All groups share one centre, and each spreads out both ways along 11 directions, with some noise.
Known rows, each followed by its group:
[ 20 -11  37  10   8  -9 -31 -54 -31  24  33 -45 -25 -25  16  -3  -5 -16
  -1]  W
[ 17 -22  41  15  32   4  -2  39 -18 -20  38 -25   3 -10  20   6 -22   5
   8]  V
[  8  -1  -9  17  -5 -13   2  85  16  17  15  -3   9  -3  -4  -1  72 -40
  38]  V
[ -3  -2  10  28  29  12   1 -14  23  -5  -6 -28  47 -29   5 -16 -29 -13
 -39]  J
[ 38 -22  12 -23 -22 -16  10  18 -31 -27  -6 -14  26 -10   9   3 -74   3
  19]  B
[ 13   4   4   8  19   2   5   7  25   2  15 -13  20 -16   5   0 -11  -3
  16]  U
[-19  42  12 -37 -11 -23   0 -44   7  13 -31  20 -36   7  -9 -14 -10  -1
 -20]  R
[  4 -14   6 -12  26 -32  -5  10  53   2 -19  29  30 -14 -14 -51  37  20
  -4]  V
[ 36  -7  -4 -48  38  39  33   5  17   5  26  13  -7  -6 -28  46 -21  22
 -10]  B
[-43 -28 -29 -24 -30 -19  10  -2  35 -11 -11  50 -17  21  -5 -13  17   7
  19]  W
[ 15 -70 -12  10 -34 -44   9 -32 -23 -14  14   5  23 -34  -4  -7 -31  -1
  16]  V
[-23  -5 -33 -35   6   6  15 -46  29  27  19  17 -14 -11  12  35 -36  -2
  -4]  W
[ 16 -64 -23  -3 -47  -1  17  13 -25  -6  11   3  50 -21  21  -2 -41 -34
  -4]  J
[-36   7  68  -1  25 -21  10  -1  -9 -19  28 -17 -33 -19  29  13 -70  -6
 -16]  B
[ -6  15 -15  15   4 -13 -38  25  14 -29 -41 -44 -26  -2 -25  19  -2   0
  38]  J
[ 12  51  13  26  43  19  -1  -4 -46  23  49   3 -34  14  21  51 -11  21
  22]  U
[ 26  -4 -29 -20  20   3  45  12  35  -5  25   2  20 -24 -23  41 -29   0
  33]  B
[-17 -11 -11   6 -48  40  40  10 -25 -47  19 -26 -37  26  -7  41 -15   2
  16]  B
[-31  -4  13   5  23  13  29 -28  11 -31  45 -20 -43  -6   5  43 -39  31
   6]  V
[-25   0  -8  -3   3 -15  16   2 -13 -28  17  -5  -2 -10  54 -13 -16  63
 -33]  R
[ 17 -22  23  12  -3  34 -28  -1 -32  -7   1 -27 -13  14   3 -10  22   8
 -26]  B
[ 16  23 -21 -16 -10  23  13  32  25  27   9  26  18  29   8   2  16 -33
  30]  U
[-31  27  30  -9   4  -5  36  42  -6 -20  -8 -30 -37 -23  -8  18   8 -20
 -41]  W
[-40 -47 -24   4 -25 -14   7 -15  42 -10  18 -14 -11 -25   0  21  -9 -28
  27]  U
[-28   5  42  22 -44   9  41   2 -20  -9  45 -42 -45  -8  13  -6  43 -39
 -22]  V
[ 34 -32  -2  -6  16  -4   6   2   1   9  28 -18  40 -42  26 -16  -2  16
 -22]  R
[-16 -25  28  -2  17  28   5 -21   2 -25  18 -15 -15   3  -4  10 -35   8
 -19]  B
[-36   9 -29 -43 -15  -9  12  24  23 -10 -20  -3 -35  -8   0  32 -17 -12
  -2]  J
[ 28 -54  19 -15   9   3  23  -7  30 -40  24 -17  26 -12  -2 -21 -29  38
  10]  V
[ 12 -12  51 -10  29 -37  -9 -33 -18  13  19 -33 -16 -51   6  -6 -33  -6
 -31]  W
[-38 -13  26   4  -9 -20 -12 -24   9 -16 -15   6 -26  11  -4 -40  26  14
 -31]  V
[-23 -14  52  26  63 -28   5 -23  18  15  41   8 -40 -35 -39  17  20 -12
   3]  R
[-50 -15 -29  -8  14 -44  16  34   3 -35 -34  20 -10 -34 -20  25 -17  22
 -33]  J
[-43 -46 -10 -11 -22 -11  33 -21  23 -32  26  -4 -15 -24   8  23 -51  -3
   1]  U
[-32 -65   1  18 -39 -46  17   5 -48 -43  14   1 -24 -22  -6  16 -24   9
   1]  U
[ 15  -5   8 -18  -4  25  20   1  27 -42 -28 -13  29  12 -14 -14 -47  22
  -5]  B
[-12  58 -28  35  18 -16 -35 -11  -9   7 -17 -27 -38   5  -2  21  27  28
  25]  R
[-22   0  -7  31  27 -20   5  14  35   9  12  10   0 -21 -22   0  57  -6
  11]  R
[ -5  49  18  27  38  11   4   1  14  -2   2 -36  -6 -14  -4   7   9   1
 -17]  J
[-18  -5  41  -6   6 -27  47   6   6  -2  28 -17 -12 -47   4 -12  13 -15
 -45]  U
[  8  -1 -39  -1  -9  -7  24   6  22  11  30  -1   3 -15   0  38 -13 -21
  53]  W
[ 30  18  32  -4  31 -25 -29   3 -26   2  -3 -20  -8 -11   9 -24  18  39
  -7]  U
[ -8  19 -39   0  22  21 -24 -32  49  17   2 -34  22 -16  39  -7   4  15
 -11]  R
[ 40  46 -61   9   0   5  20  18 -35  15 -14  15  14   6 -33  54  -7   6
  34]  U
[  5  13 -10  -5   9  10  19  11  -4   7  25 -49  -9 -43  15  52 -42 -32
  -3]  J
[ 53  26 -14  -3  25 -24  20  41   5 -26 -31 -42  30 -44 -41   8  -6  33
   7]  J
[ 53  12  -6  22  33 -28  19  23 -33 -18  28  10  36 -10   8  10 -26  69
  40]  W
[ 19  21 -22 -56 -34   6  -8  33  11   9  -1 -29 -35   7  23  36 -25 -30
  56]  J
[-52  10  18  13 -18  11  23  20  41   5  14 -19 -32  -6   1  -5  47 -54
 -11]  U
[ 35  -7 -26   6 -44  27 -34  -3 -10   3 -22 -27  19  26   2 -27  40  -5
  20]  W
[-11  -4  25  24  18 -12  39  34   7 -27  23  -6  25 -24  15 -22  10  20
 -18]  R
[-38  -1  16  34  16 -10   7  -4  -9 -23  26   6 -26   9   8  -7  26  44
  -6]  W
[-26   7  12  32  39  -7 -17  -1  37 -19 -22 -22  17 -16 -12  -5 -25  -8
  -6]  W
[ 27  -4 -19 -34 -16  17  33   3  39 -20   0 -16  -1   5 -27  -8  33  30
  16]  V
[-29 -54  40  10  35 -23  25   4  28 -33  38  13   4 -22  -1  -7 -25  22
 -11]  R
[-32  25 -20  19   9 -11  17  42   9   7   9   5  -1 -11  13  35  -9 -35
  21]  V
[-18   3 -24   9  -3 -16  23  34 -27   1   2  30   2  -8   5  11  19   9
 -23]  J
[ 12  11 -10 -20  11 -36 -16   9  10  -3 -40  30  -6   7 -28 -29  47  53
   1]  V
[ 28  22  11 -30  -3  27 -12  -8  35  35 -29 -23   1  -2 -31 -18  36 -50
 -14]  R
[ -7  46  -5  15  26  15  19  46 -19 -22  18 -30 -13  -1  38  -4  54  70
 -37]  R
[ 14  50   5 -52  48   2  15   1  17   9 -12  20 -33   2 -28  21   1  40
 -14]  B
[-10  45  36  13  11   1   8  11  19 -32  -8 -20  -9  22   6 -12 -22  10
  19]  W
[ -3  21  19  10  -9 -30   1  55 -37 -29 -25 -14 -28  -4 -13   4  17   8
   3]  W
[ 35 -28  23  -9 -12  -2 -55 -37 -67  36  20  -3 -12   9  24   1 -18 -14
   7]  U
[-18   9  -9  -9 -47 -38  45   9 -52 -16  18   8 -41 -11  18  -3  35  35
 -13]  B
[  9  32 -15  12  33   5  47  37   0 -12 -10 -19  48 -42  -8   7  -2  10
 -58]  J
[ -1 -12 -40   4 -51 -50  57  36 -19 -10  40  -1   3 -37  18  22   6 -10
  40]  B
[ 41  23   5  -4  35  -9 -21 -22 -19  16   1 -15  10 -18   4   6 -20  31
   6]  U
[ 21   8   4  23  67 -34  -2  17  -6 -13  14   5  14 -28  -6  16 -15  59
  22]  V
[ 16 -16 -32   4 -41  -1  20  16  15   4  11 -19  24 -17  -5  12   5 -44
  31]  V
[ 20 -13 -38 -43   6 -30  31  35  26  -5 -23  28  40 -35 -13   6 -29   8
  -7]  W
[-33  20  -9  64  15 -32  36  10   0 -17  44 -15  -8 -31   9  37 -11  -2
  37]  R
[  9 -45  18  12  41 -51  -2 -35  19  10  27  14  20 -50 -16   6 -37   2
  18]  R
[ 29  38  12 -23   4   5 -11   0  -4   3 -22 -32   0  -1   0  -3 -24  -9
   1]  B
[ 36   9 -19 -96 -26 -10  20 -28  12  31 -12  14 -15 -10 -10  21 -39 -21
  10]  R
[-47  15  -5  51  24 -23  -1  32  35 -16  -9  10  12  -8  -7  -5  13  -7
  15]  V
[-17  18 -11  35 -25 -13 -30 -22 -18   5 -14 -31 -31  -1   1  -5  37 -11
  15]  B
[  5   2  22  43 -21   1   6   9 -30 -37  29 -63 -52   5 -18  26  16  -4
  57]  J
[  0   0 -21 -50 -42  14  -5  15   6   7 -30  12 -17  25   0  -7  13 -22
  -5]  B
[  8 -13 -16 -53  -5 -25  -5  18  33  -6   1 -15 -27 -22   6  29 -43  -6
  49]  J
[ 52  43  -9 -30  30  13  30   8  26  38  10   2  41 -18   1   5  -4  -9
   5]  U
[  9 -11 -11 -12  12   9 -13 -49  18  29  14  -9  11 -15   8  -6  -2   0
 -11]  W
[ 21  -9 -37 -14 -18  -9  -5 -17  25   7 -27 -36  17 -35 -24   3  -5 -23
   4]  U
[ 12  38 -25 -26  -4  13  39  25 -20  32   2  22  19  -9  14   6  27  -1
 -47]  J

New rows. What belongs after each?
[ 13 -25  35 -23 -25  11 -33 -11 -26 -28 -31 -19 -24  26  -7  -9 -52  -2
   1]  R
[ -1  18   5 -48   7 -13  28  19 -26  25  32  20  -8 -22  48  25 -33   7
 -30]  J
[  4  31  37  -8  -2   2  36   4  40   0  25 -31 -11  -5   6 -29  36 -10
   4]  W
[ 61  -1  -6  23   2   2 -54  24  -9  17  -7 -57  28  -8   8  -8  17 -19
  51]  U
[ 50   9 -10  -4  39 -29 -13   0   3  -5   8 -46   9 -45  -3   9  -6  46
  23]  U
[ 46  39   7 -19  19 -16 -10  22 -20  -6 -37 -16  23 -15  -7  -5 -25  28
  -5]  W
[ 12  12   9 -56  20 -14   4 -61  51  45  -1   6  10 -33 -13 -16 -19 -28
 -22]  R
[ 19  19 -22  28   8   0 -45  12  -7   4  -3 -52 -29   2   0  24  31   7
  61]  U
[-38   3  36  18 -15  24   3 -60   3   2  15 -13 -30  15  -2 -26  33 -10
 -37]  J
[  2  -9  49  23 -33 -39  -8 -30 -54 -15  -8 -12 -15  -3 -13   3 -50 -41
  19]  R
[  4 -21  -1 -38  38  -5  -9 -17  -8  28  21  34 -42  -9 -23  32  15  23
 -15]  B
[ 36 -19   0 -23 -39 -23  43   8 -53  -4  42 -12 -17 -25   1  13  11  15
   3]  V
[-44 -28  31  63  13 -57 -12  -4  -7 -37  11  -5  -3 -17  12 -15 -26  11
  19]  B
[  3 -56 -22  -1   1 -17 -24 -56  16 -16   0   3   2 -11 -17   1 -34  28
  24]  V
[ 39 -24 -12   1  27   6 -40 -53  42  15  -7 -33  11 -18 -30 -13  15   9
  28]  V
[  0   0 -27 -51 -23  20   9  15 -22   2  17  -9 -45   7  33  21  21  33
 -21]  R
[-11   9 -18   3   7 -18 -26 -40   5  10  -1 -16 -29 -11  -2  32 -37  -4
  38]  R
[  9  -3 -11 -12 -34 -24  -4  50  -5   6 -13   2  -9   3  -6 -19  67 -19
  20]  U
[-53 -27  -4 -25 -35 -12   8  12 -13  -7 -10  20 -47  -1  -3  -4  46  -1
 -46]  W
[  8  12  -3  -2  35  29 -45  11  24 -14 -28 -15  -3  24   3  10 -29  15
  23]  V
[-14 -66  -1  -6 -16 -59  -6   7 -32 -25  18  14 -36 -23  -4  21 -23  22
  34]  J
[-17  -6 -40 -22 -20   3   3 -22  41  11   5 -28 -31 -18  -6  31   4 -31
  20]  U
[ -9 -28 -18  35 -18  -8  18  53  21 -28  -1 -10  25  -7 -15  -9  38 -12
  25]  W
[-27  -3  24  -6  -7 -11  11  17  32 -21  -4 -12   6  -8  20   4 -68 -42
  19]  B
[ -8  -4  -6  44  26 -24 -28  15 -34 -15 -12  -1 -10  -8 -14   8  18  34
  -2]  W
[-50  34  43 -20  40 -52  38  15  28 -24   0  17 -41 -25  -9  24 -55   4
 -11]  W
[ -3  11   4 -41 -19  -7 -12  -3  -6  17 -26   5 -11   4  17 -18  -4 -19
 -28]  V
[  9  -2 -23 -35 -10 -13   8 -25  -9  13   3  17 -28  -3 -13   9  30  30
  -9]  B
[-37 -11  -1 -17 -22 -23  42  -5  17   0  24  23 -35  -8 -13  31 -11 -28
  18]  R
[  1   6  17 -34  37 -14  43 -10  62   9  31 -14  14 -48  11  -4 -12  11
 -20]  U
[-51   3  15  64 -21  -9  69  40 -42 -53  18   9  -8   0 -25  28  -6  -8
 -16]  U
[-15 -22   3   6  17 -16 -41 -28 -37  31  12  12  -2 -23  31   5 -22 -13
 -33]  J
[ -5   8 -31 -48 -33  -5  43  11   7  -5   2  24 -21   0  -4  13   5   8
   5]  B
[ 14  20  40   3  23  23  16  21  -9 -23  27 -44 -27   2   6   7  10  30
  -4]  V
[ -3 -31  21  53  12  -5 -10   2 -26 -41  12 -20   4  -3 -10  -2  -8  31
   8]  B
[ 52  -7  18 -43  -4  14 -43 -14 -40  45  44 -19 -34  13  58  12 -13  -3
  34]  U
[ 43  -7 -27 -47 -21 -12 -54 -21  -1  57 -30 -10   1 -15   1  -5   6 -44
  14]  B
[  4  12   8 -31  -7 -16 -17 -11 -42  -6  -3  -9 -51   2  13   4   2  40
 -12]  U
[ 23  -3 -15 -36   2  59  20 -31  13 -10   3 -23 -20  15 -34  51 -45   5
   6]  B
[ 13 -10  23  34  38  -5 -28  27 -15 -27   2 -25   2  -6  -2 -10   9  49
  -3]  R
[ 27  21   4 -15   9 -33  16   6 -36   2  27   3 -18 -13  15  33 -41  25
  29]  W
[ 44  11  59 -12  11 -11  14  39 -38  -9  -8  -5 -29   1 -56   8  14  -9
   7]  R
[  1  45  17  19  20 -27  15  19 -37 -22 -13  -8 -16  -9 -19  -3  22  41
 -25]  U
[ 27 -23  13   6 -14 -33   4  -9 -38 -21  12 -17  13 -24   6  14 -75   1
  31]  R
[ 57  28   7   2   8  18   5   4 -20   5 -12 -36  43 -11  -4  -3 -32  -6
  -7]  U
[-46  36   6   6 -12 -52  35 -20   1 -37  -7   4 -36  -4   4  -2 -16  35
   7]  B
[ 12   7  16   6  16   7 -18  48  42  14 -15 -15  23   1  -2 -32  45 -26
  12]  V
[ 25 -12 -11 -22 -22 -40  31  30 -10  -9  -1  24  -9  -7 -24 -25  63  43
   9]  V
[ 58  17  29 -23   3 -10  22 -33 -19  38  67 -42 -10 -28  21  -1  15   0
  19]  W
[ 35   0  48 -19  16  -9 -27  15 -35  22  26   9  -5  15  42 -25   8  23
   5]  U
[ 18 -13   9 -45 -62 -22  23  40 -28 -31 -20  -2  19   7  31 -20 -50 -14
   2]  B
[ -5  -4 -20  12 -24   4  11  14  18  -4   0  -9  -4   0 -17  24   2 -42
  42]  R
[ 46   1  -2  11   1 -10   2  -1 -45  13  13 -23  18 -24  -2  19 -20 -10
  12]  U
[-25 -32 -19  35  17  -7  49  56   9 -48  18  13  34 -26  -4  21 -13  27
 -10]  W
[ 49 -13  19 -50 -16 -13  15  13 -29  15  16 -16   8 -25  23 -10 -12   1
 -12]  U
[-27  -6 -23 -29 -20  10  17  39  11 -25 -44  22  -1   8  -9 -19  29  23
 -56]  W
[ 28   6 -23  12   3   3 -11  27  -3  14 -25   4  60  -7  14 -21  -1  -9
 -12]  J
[  9   0  -6  17 -16  -8  23  27  -3 -11  16 -20   5 -10 -16  34 -18 -31
  46]  R
[-11  13  48  47  33  -3  -8  -6  40  -1  17 -59  -2 -38 -11 -25  41 -28
 -11]  W
[ -4 -30  -8  12  24  -5 -36 -31  20   3   8 -18   3 -20   8   5 -18   5
  14]  R
[-20   2 -38  11 -16  -7  29  13  18  -3  12  -2  21 -23   8  35 -46 -34
  25]  V
[ 45   2  26 -20  28   3 -25 -21  -8   8   1 -21  28 -11  24 -18 -41  22
  -8]  U
[ -1 -33  15  -9 -30 -30  12  -5 -38 -21  16 -47 -33 -46   8   8 -13   0
 -18]  U
[-44   3 -39  19  31 -27  -5   8   1  -5 -37   7  -6 -44 -36  28  10   7
 -51]  J
[ 65  -4  27 -27  -5  27   3  54 -24   0  -9 -26  -6   6 -44   6  30 -19
   8]  R
[ 22  -5 -11 -44 -40   1  12  -9   6   9 -12 -18  19 -12  16 -11 -26 -26
  -3]  B
[-24  24 -16 -39 -31  -7  34  12  14  12  -7  23 -24   7   6 -12  48  -5
 -29]  R
[ -7  33  23  22  33  -9  -9 -26  29  22  32  -7 -26   4   6  -8  40   8
  32]  J
[-48 -15  28 -13 -15   1   8   6  -5 -26 -14   6 -33   3   8 -19   9   8
 -60]  W
[  8  -5  -7 -33 -23 -15  49  72  10   4  19  23   7 -12  13   3  30 -20
   9]  V
[ 32  24  14 -16   6 -47   1  21 -36  16 -14   7   9 -21   4 -28  26  15
 -23]  V
[ 17 -27 -10  48  -3  18   6  -6 -29 -25  27 -33   4  -7 -14  11  27  28
   9]  B
[-47  26  33  30  22   8  -8  14  12  -5  10 -15 -52  14   2   3  39  -1
  -7]  V
[-12  29   4  13  -2  17 -35  -7 -46   0 -18 -28 -45  14   0  17  20  14
 -30]  W
[  1  -8  36  -8  27 -68 -17   3   1 -16 -16  10  20 -31  10 -27 -53  22
   1]  B
[  7   7  25   4   9  43  27 -29   0 -18  50 -72 -24 -11  10  39 -45  -1
   0]  V
[ 49  -9   5 -16 -21 -33   8  68 -57 -25 -33 -10  25 -19  -9 -14  -1  21
 -15]  W
[  6   0   5  27  -7  16 -35 -20   2  -3 -13 -17   6  26   2 -48  61  24
  -3]  W
[-45  31  27  28  36   7  16 -18 -14 -37  24 -21 -51   5  14  39 -41  39
 -18]  V
[ -8 -53  16 -16  -9 -64  22  16  -5 -26  21  -5 -14 -52   7 -15   1  21
 -12]  U
[ 14  -7  30 -12 -17 -27  65  32  -4 -19  11  13  19 -17 -16  -6 -18 -19
  -1]  R
[  9  -6   1 -54 -47  -1  53 -74   9   2  17 -20 -26 -21 -14 -18  13  12
 -36]  V
[ 17  -8  25   8   6  43  25  13  10 -30  35 -59  17  -9  17  20 -55  -9
  10]  V
[ 14 -37 -30  -9 -23  66  39  -2   9 -15  25 -11  -4  16 -22  30  21   7
  -2]  B
[ 31  53  22  -3  27   6  23  26   8  19 -12  17  40   2  -6 -29  17   2
 -22]  U
[ -5 -11  45   8  -3  -7  19 -15  11 -16  17 -24 -12 -13 -10 -43  44  15
 -23]  V
[ 27   6 -36 -14 -23  19  20  25   1  -8  -3  -5  25   8   7  11 -11   2
  26]  W
[ -9  45  -8  28   0  21 -31  27  -8 -11 -48 -31   0  17  -3  -3  18  -7
 -21]  J
[-49  -6  27  48 -19 -33 -25   8 -27  -7  10 -25 -34  -8  28  -8  14 -31
   7]  B
[ 24 -31  12 -10 -33 -14 -24 -35 -39  13   2   2  -7   4   5 -25  14   1
  -2]  J
[-16  24   4  -7  -5  41  33  -1  21 -13   8 -22 -16  10   1   5  21   4
 -22]  B
[ -4 -30 -27  11  44 -44   1  12  25 -17   6  39  17 -20 -16  17 -15  48
  39]  V
[-18   0  -7  14  25  -5  18 -14   6 -34  -7  24  19   7 -11  14 -52  45
   0]  U
[  0  35   1 -53 -61   9   4 -20   0  12   2 -10 -54  37  19  25 -31 -40
  46]  W
[ 30  36  22  14  10 -16 -16  19 -30   0  24 -23 -35  13   7   4  30  25
  59]  J
[-17  16 -27  11 -13   0 -32   3 -13 -10 -31  16 -24  35  -8   2  25  25
  19]  W
[ 45 -26   1 -15  35  17  -5 -20  36 -11  15 -30  38 -20  -2   8 -58  21
  21]  V
[-52   6 -19  53   0  -1  24 -50  41 -13  26 -30 -22 -21 -24  24  21 -18
  18]  V
[ 25  -7  20 -35 -16  21 -26 -28  22  35  26 -23  11  18  57 -13 -37 -46
  36]  J
[-12  -5  25 -22 -34 -21  18   1 -15  -9  20 -12 -40  -3  15  26 -50 -30
  30]  W
[-30 -33 -17  69  10  11 -16  17 -15 -22   1 -15   5 -11  -9  -8  58  19
 -29]  W
[ 11 -23 -10   0  19 -19  34  21 -42  -2  41   2   7 -46   7  22   9  38
 -40]  W
